The rows come from 5 hidden closed curves, with some noise, and rows from the same curve form a group. Each curve winds through 8 dimensions. The rows are also pushed far along 5 directions, which tell nothing about the answers.
In the rows, zero is written as 128.
Some rows, each with its group after it:
[171 165 135  97 141 173 131 106 124 111 122 162 123 152 134 109 169 129
 123 148 157]  (2)
[171 111 126 145 136 109 141 127 123 164 118 127 137 155 143 152  74  99
 142 128 146]  (3)
[127 173 199  56 162 149 153 130 147 180  79 121 133 156 202 142  91  85
 116 152 128]  (0)
[148 100  82 163 130 113 109 102  81 119 190 131 134 162 120 118 151 169
 141 102 152]  (2)
[176 170 142  89 107 133 144 127 128 137 117 164 119 100 110  83 149 162
 136 147 120]  (1)
[157 120 102  88 147 114 160 141 156 152  95 136 130 169 155 150  75 104
  98 177 120]  (1)
[ 87  68 107 145 107 102 131 116 131 108 153 122 135 142 112 192  82  96
 110  92 114]  (2)
[ 84 103  88 102  95 104 153 142 157 137  94 116 140 126 122 178  60 127
 154 167 115]  (4)
[ 47  49  76 172  82 106 141 128 104  92 156 126 150 110  76 175  78 119
 162 111 125]  (4)
[187 165 169  95 183 154 152 114 125 180 140 165 136 148 163  47 151 131
 152 171 171]  (4)
[106 143 142  70 109 125 151 140 140 146  78 115 131 131 145 199  67 110
 116 146  94]  (0)
[125 151 157 118 157 142 104 130 118 118 140 111 113 165 163 135 153 116
 147 118 125]  (2)
[177 149 135 145 116 142 128 127  95 124 143 154 126 111  89 124 148 139
 150 118 136]  (3)
[160 149  82 102  98 154 138 108 127 136 127 160 138 109  94 113 159 189
 138 166 153]  (0)
[101 112 148 144 105 150 111  96 115  83 153 131 142 128  94 113 161 159
 194 118 175]  (2)
[109 134 163 146 105 141 111 129 114  67 122 131 118 149 126 128 143  94
 149  83 139]  (3)
[ 90 136 106  90  93 108 152 137 155 145  72 114 127 112 148 180  60 110
 142 149 104]  (4)
[175 104  74 143 144 147 146 105 131 170 156 166 143 150 132 108 126 125
 130 155 178]  (0)
[ 79 107  80  94  79 100 125 133 149 159 107 103 116  89 146 188  87 147
 101 125  57]  (1)
[163 144 164 146 135 137 105 159 120 101 144 135 109 178 140  97 168 103
 135  95 133]  (3)
[ 24 106 155 105  72 111  98 118 161  77 126  98 110  96 136 122 146 149
 151  90  86]  (4)
[ 91 166 196  91 111 142 124 148 136 117  63 100 111 103 155 164 108 100
 153 128  83]  (2)
[152 135  67 111 121 107 153 136  99 186 143 145 130  73 108 123 113 185
 131 169  88]  (4)
[120 164 224  80 148 152 138 129 139 176  86 113 137 164 204 121 101  89
 159 132 151]  (2)
[120 102 122 138 181 129 110 168 153 125 142 108 111 189 175 133 145  79
  44 120  96]  (2)
[ 91  69  70 137  97  95 149 130 122 137 153 140 139 135 121 153  73 114
 134 119 117]  (4)
[169 121 132 146 162 116 105 134 128  87 169 132 113 208 136 118 157 107
 102  97 142]  (1)
[111 162 180 100 115 177 105 121 111 102  82 104 121 108 141 138 164 155
 161 143 119]  (0)
[145 138 165 111 141 140  97 142 152  72 110 114 101 187 159 122 169 112
  95 117 117]  (3)
[173 136 144 135 136 111 113 146 142 132 120 121 116 151 145  82 152 140
  91 115 125]  (2)
[144 127  96 103  86 113 161 130 103 157 116 145 143  88  83 156  79 176
 182 171 114]  (1)
[246 157 136 133 179 149 143 116  99 166 155 168 139 185 128 120 133 114
 126 143 180]  (3)
[ 73 120 151 126  93 152  97  84 140 108 126 111 124  87 134 127 164 150
 133  93 129]  (0)
[180 138 144 148 157 113  95 127 125 101 149 124 102 173 151  80 177 131
  95  94 131]  (2)
[ 92 112 118  92 126 103 143 134 171 123  95 111 121 130 144 189  70  94
 100 145  87]  (0)
[165  81 122 148 154 115 138 130 149 130 164 159 121 174 137 107 113  81
 124 128 141]  (3)
[114 141 174  75 125 132 152 126 144 149  71 109 141 150 162 170  61 112
 197 174 139]  (1)
[124 100 110 161 143 112 137 138 133 122 175 146 142 173 114 122 116  89
 119 103 164]  (1)
[ 81  86  78 147 116 114 139 145 141 118 137 126 138  93  89 135 117 140
 118 152 109]  (4)
[120 124 170 149 158 159 100 105 106  96 158 126 127 167 155  90 184 114
 129  95 162]  (3)
[117 191 149 108 110 173 137  99 138 120  70 140 130  39 110 103 157 150
 154 160 145]  (1)
[185 202 147  93 132 144 144 114 140 164 102 161 122 116 150  81 141 128
 152 149 158]  (4)
[144  67 107 173 136 129 120  94  94 105 177 139 139 141  98 124 137 148
 154 126 155]  (3)
[ 56 167 204  74 106 171 104 144 151  90  56  84 104  98 160 170 146 116
 140 134  72]  (0)
[141 168 136  98 127 130 119 152 169 120  72 110 106 106 140 107 148 152
 126 170 102]  (3)
[139 122 114 113 126 104 119 148 138 125 137 123 107 157 145 155 122 112
  77 104  83]  (1)
[179 139  87 147 151 137 155 127 111 173 172 165 156 140  95 109 128 138
 150 154 186]  (4)
[156 122  58 158 147 134 100 151 118 132 176 140 108 135 132  77 206 158
  56 118 107]  (0)
[ 94 103 110 102 146 116 161 137 129 179 117 113 146 131 149 202  49  96
 119 162 102]  (0)
[108 108  84 130 126 126 103 121 140  83 137 106 114 113 103 148 161 172
 116 150 102]  (0)
[165 100 142 157 187 127  93 107 140 115 175 126 110 185 170  84 181 109
  66  92 143]  (3)
[183 128 121 158 147 130 142  96  75 146 181 171 139 108  94  89 139 146
 165 124 162]  (1)
[104 149 123  89 122 147 120 150 150 108  81 108 111 111 142 144 147 141
  83 156  80]  (3)
[128 147 119  78  98 130 171 115 128 155  87 143 143  82  98 198  61 130
 143 168 109]  (0)
[ 87 132 132  92 133 117 118 130 164  97 102 102 108  99 131 147 135 141
  95 151  71]  (4)
[156  97 138 141 160 125 137 109 132 128 164 150 136 192 140 137 110  76
 105 105 163]  (2)
[204 160 157 130 149 133 122 125 120 105 142 158 119 197 141  71 162 118
 138 112 175]  (0)
[215 107  41 169 149 109 155 149  98 177 177 180 133 161 114 112 107 108
 107 135 145]  (2)
[135 131 116 169  97 146 117  87  60 108 165 153 135  84  86  87 169 177
 190 100 157]  (2)
[ 98 119  59 130 138 107 142 140 129 149 113 101 138  97 113 186  88 145
 105 165  99]  (3)
[124 118 179 132 176 138 124 147 127 126 163 126 126 224 175 149 115  44
 148 101 148]  (0)
[132  91 167 136 177 104 133 119 119 157 182 120 143 211 171 133  87  85
 168 109 164]  (1)
[130 134 142 112 125 147 145  88 119 115 113 152 131 100 122 131 119 120
 137 138 139]  (1)
[139 108 127 145 137 115 132 120 151 125 158 150 129 181 145 126 110  67
 117  91 161]  (3)
[133 108 154 131 180 130 141  98 127 128 145 137 140 169 154 121 107  88
 136 133 165]  (1)
[126  87 115 128 144 107 169 122 104 148 147 138 157 151 104 191  38 101
 185 161 144]  (4)
[156 136 196 128 158 160 103  84 123 101 135 130 122 146 148  98 176 129
 135 114 159]  (3)
[142 165  96 148 138 141  96 151 138  96 127 124 107 125 127  79 209 150
  75 116 124]  (4)
[109 140 171  83 143 118 153 150 187 131  86 119 130 175 163 161  72  58
 118 143 131]  (1)
[ 54 116 173 127  96 153  73  99 142  40 136  99 115 155 144 104 201 152
 157  81 147]  (0)
[196 125  81 123 126 106 133 136 124 136 162 167 114 147 114  82 153 160
  91 132 117]  (1)
[143 106 136 145 187 118 111 111 158 122 156 122 119 172 167  92 149 104
  95 122 148]  (2)
[149 124  96 112 120 111 180 124 112 169 124 162 143  95  97 170  51 111
 153 165 117]  (4)
[128 115 101 106 139 117 146 151 146 161 139 130 133 186 152 193  74  81
 122 139 121]  (2)
[110 174 182  92 117 150 142 132 129 161  85 111 143 124 147 161  95 118
 183 142 145]  (3)
[183 116  58 169 152 120 112 167 108 127 182 146 110 151 105 113 177 138
  58 116 101]  (2)
[167 127 106 157 178 134 144 134 123 142 171 151 151 179 113 114 131 104
 123 139 189]  (1)
[ 96  97 129 149 139 127 142 144 133 111 135 128 143 144 115 135 104  95
 149 138 143]  (4)
[ 64 117 176 115 117 159  95 102 174  62 113 111 110 146 158 126 162  99
 155 109 141]  (0)
[131 141 136  96 177 141 157 122 138 180 122 127 146 143 155 143  99 114
 132 177 148]  (4)

New rows. What belongs after each?
[134 132 104 131  95 153 138 100  84 117 131 157 139  80  90  98 154 179
 157 141 143]  (1)
[ 77  88  94 140  96 111 157 146  95 170 124 119 150 103 120 182  51 116
 161 132 108]  (1)
[133  94 121 131 112 118 169 116 107 176 124 140 154 104 102 201  36 102
 169 146 128]  (3)
[139 140 123 141 135 140 153 129 121 148 147 159 148 120 105 106 126 112
 137 131 167]  (1)
[164 127 140 155 139 118 161 137  91 161 164 158 155 142  95 123  86 105
 197 131 174]  (1)
[176 150 100 120 148 109 168 168 121 201 114 145 135 146 149 153  61  87
 129 155 121]  (4)
[ 91 118 172 127  98 139 120  90 110  80 133 121 142 127 105 128 132 153
 223 123 167]  (1)
[ 93 135 181  95 148 140 130 105 143 125 108 123 123 114 170 107 133 111
 113 128 116]  (1)
[104 139 165 150 112 152 130  87 112 102 135 150 136  87 108  92 146 116
 176 101 169]  (1)
[102  91 116 112 105  82 118 154 155 111 135 112 106 157 147 140 109 120
  94 103  74]  (1)
[182 134 101  98 155 101 188 139 153 220 116 165 138 121 146 130  50  89
 105 177 121]  (1)
[142 182 124  99 115 132 128 109 135 138 101 138 114  69 126  95 152 166
 145 148 118]  (4)
[144 100  78 105 137 102 168 146 124 156 103 126 144 147 120 202  40 118
 129 187 107]  (1)
[143 137  98 124 128 141 125 108  93 126 150 145 131 111 108 113 164 172
  96 126 127]  (0)
[105  97 102 188 108 110 136 134  82 125 175 134 150 103  66 144 106 134
 187 107 145]  (1)
[ 26 133 132  81 107 117 117 150 183 122 102  89 109  82 147 170 122 120
  91 127  49]  (0)
[ 82 123  96 110  89 118 126 141 126 134  87  94 124  82 125 177  98 164
 145 155  79]  (1)
[105  82 129 140 107 129 113 100 123  89 124 113 126  99 103 146 130 157
 151 134 112]  (3)
[102 109  98  95  94 102 155 148 123 138  90 111 131 105 106 225  43 129
 137 159  68]  (1)
[136 156 178  85 133 169 130 111 159 170  76 125 129 140 193 123 124 106
 132 146 151]  (0)
[124 124 108 169 166 127 101 115 108  96 165 111 127 151 126 111 172 139
 116 110 152]  (3)
[178 141 119 145 179 135 122 132 103 160 185 146 130 154 135  80 176 141
  97 123 146]  (1)
[ 87 127 200 103 129 145  96 122 163  90 123 102 119 212 191 126 147  90
 147  91 157]  (0)
[162 131 142 156 127 147 111  92  95 106 162 146 127 110  95 113 171 150
 137 100 145]  (3)
[145  90  91 183 150  93 149 156 101 160 180 134 150 163 105 149  75  93
 157 119 152]  (1)
[138 110 201 139 153 141 128 114 137 131 139 145 125 175 174 100 115  56
 156  97 160]  (3)
[125  89 103 143 134  92  95 151 129 113 158 104 104 185 168 117 143 129
  91  93  93]  (1)
[ 63  91 170 134 126 131 109 119 110  89 154 107 133 159 148 108 143 132
 180 107 138]  (4)
[139 169 167  80 156 128 148 142 125 183  83 118 122 151 202 138  82  95
 146 152 114]  (4)
[173 148 129 107 175 150 145  96 139 161 149 158 145 156 141  99 144 129
 117 157 184]  (1)
[ 99 104 132 138 112 120 142 116 122 150 123 130 135 136 152 165  68  76
 156 102 136]  (1)
[112 150 119  96  67 123 114 120 147 112  83 115 113  53 106 121 158 194
  75 121  77]  (2)
[103  98 104 149 112 140 159 113 101 132 154 156 160  85  67 118 114 151
 189 157 160]  (4)
[ 94 153 141 116 119 143 126 126 128  95  93 111 127  81 105 132 140 157
 177 163 122]  (3)
[128 149 185 100 133 159 151 120 164 150  95 144 141 125 145 106 113  95
 164 156 167]  (2)
[140 152  86 117 138 112 137 177 148 157  88 111 117 138 154 151 104 112
  89 155  97]  (4)
[155 174 168  94 154 156 145 121 139 148 140 160 134 151 138  96 143 112
 174 151 170]  (0)
[171 127 102 139 143 140 115 113 138 113 164 147 130 158 111  85 181 161
 120 138 168]  (2)
[162 130  92 112 124 120 129 127 138 140 147 153 115 144 135 133 136 121
  66 110 107]  (1)
[ 96  83 143 125 125  93 103 125 155  99 124  88 120 186 165 151 113 118
  85  89 114]  (2)
[147  88 100 161 160 102 138 167  97 131 168 124 139 196 122 152  94 106
 145 137 134]  (4)
[ 65 122 173 110  69 123  95 117 129  62 120 113 105 103 126 109 163 155
 147  84  90]  (1)
[144 160 154 111 169 151 105 146 147 136 112 108 111 120 157  77 198 157
  70 149 106]  (2)
[135 126 169 109 147 118 121 120 153 128 156 140 119 189 171  78 140 105
 147 109 154]  (4)
[165 144 163 125 171 151 141 101  99 162 179 164 148 184 152  85 144 109
 152 115 196]  (0)
[117 134 104 116 120 136 100 128 134 124  97  93 112  90 140 126 168 189
  90 149  87]  (0)
[ 98 149 140 111 109 154 158 104 110 160 129 143 161  76  92 151 104 143
 194 151 160]  (4)
[205 135 153 161 144 124 108 117 103 117 161 146 126 171 127  54 177 150
 125  96 176]  (2)
[139 180 137  86 111 163 120 134 147 123  92 131 116  90 119 100 182 179
 127 168 114]  (3)
[164 178 155  88 123 139 143 106 126 140  88 145 129 111 140  94 134 152
 127 147 144]  (0)
[160 162 104 100 121 154 123  96 143 122 109 147 121 103 122  89 176 181
 124 163 148]  (1)
[101 143 162  96  87 139 107  94 141  89  88 109 122  86 120 119 162 183
 112 121 115]  (2)
[116 142 121 163 119 139 107 139 103  94 136 122 125 133 116 111 164 133
 144 102 144]  (4)
[ 55  75  99 162 105  96 112 127 145 104 142 106 119 120 139 156 105  93
 102  76  97]  (1)
[190 118  47 133 125 128 151 115 107 118 153 173 137 133  72 143 125 158
 119 165 144]  (0)
[154 142  62  92 132 112 124 132 143 152 112 117 111 123 148 141 134 175
  74 163  87]  (2)
[ 70  72  76 185 112 126  99 131 113 103 185 121 120 108 111 127 161 132
 125  90 108]  (0)
[122 177 178  66 110 154 144 101 151 122  71 133 134  85 119 114 128 163
 187 182 144]  (1)
[142 139  62 103 117 114 129 135 171 132 116 152 101  88 132  81 164 153
  40 146  81]  (4)
[151 182 165  83 143 164 101 133 147 104  73 104 104 129 160 112 184 161
 112 163 112]  (0)
[138 125 197 144 188 164 118 140 114 119 152 130 130 208 173 108 153  63
 130 109 164]  (2)
[ 97  97 129 107 118 110 139 139 134 136 108 115 129 157 165 155  77 102
 128 130 108]  (1)
[177 130  93  97 152 113 117 165 177 120  98 116  99 177 155 150 134 123
  37 158  80]  (3)
[114 120  51 102  94 107 146 136 158 141 112 148 115  71 115 119 123 156
  69 152  74]  (4)
[134 132  58 133  94 155 133 135 134 137 125 154 118  55  82 137 153 157
 123 162  97]  (0)
[ 98 123 165 121 153 141 138  93 101 139 145 120 149 131 138 142 106 128
 194 139 160]  (4)
[159 162 123 120 106 154 123  88 119 109 118 147 133 115 103 130 157 155
 123 119 160]  (3)
[116  75  76 190 135 110  98  96 105  66 188 127 121 134  95 134 159 138
 104  88 131]  (1)
[ 67 101 127 134  88 117 119 116 145 118 134 111 133 125 131 163 107 112
 134  86 127]  (3)
[103 106  97 125  96 121 128 113 101 135 140 116 145 118 105 163 111 179
 164 135 132]  (2)
[116  98  70 176 128 119 105 106  77  95 185 121 136 109  82 111 169 197
 161 126 141]  (4)
[ 93 135 168 132 162 153 118 124 139 116 138 113 138 167 156 116 150  99
 136 118 167]  (4)
[158 175 153  88 185 130 116 107 155 142 120 126 100 146 195  92 162 115
  74 130 115]  (4)
[176 134  64 128 164 119 126 139 142 129 155 142 116 120  96 117 165 163
  78 169 108]  (3)
[183 168 156  88 124 150 133 117 174 116  87 155 115 150 145  91 149 121
 129 154 158]  (3)
[119 168 202 110 108 172 109  91  95  89 133 140 131 134 127 103 181 145
 161  86 162]  (0)
[113 155 183 106 117 166  91 123 162 103  81 100 101 118 165 137 167 118
 127 120 108]  (0)
[124 133 166 143 161 116 129 157 143 142 139 125 123 171 166 116 111  57
 127 101 134]  (4)
[170 169 108  77 142 135 172 140 152 183 118 161 140 128 119 132  99 131
 155 197 144]  (0)
[141 128 146 122 157 130 117 134 108 126 156 126 121 161 148  82 161 152
 149 137 132]  (4)
[ 78 175 230  80 122 180 132 148 131 133  59 104 131  95 153 148 124 107
 163 148 109]  (2)
[123 142 113 113 139 126 102 123 137 124 152 129 103  87 138  52 209 192
  88 132  91]  (4)
[ 89 144 188  90  99 162 146  84 125 119  92 135 147 123 136 182  84  92
 193 123 161]  (1)
[ 77 169 196  82 144 152 121 109 160 136 106 109 123 111 169 123 144 113
 132 124 124]  (4)
[165 157 141 134 155 142 145 142 110 148 117 134 147 168 134 119 111 116
 189 160 183]  (4)
[100 113  96 158 115 130 117 103 111 117 184 151 127  65  89  71 185 170
 119 105 125]  (4)
[ 83 132 181  88 100 161 132 108 137  99  81 114 140 119 128 155 115 131
 159 144 140]  (2)
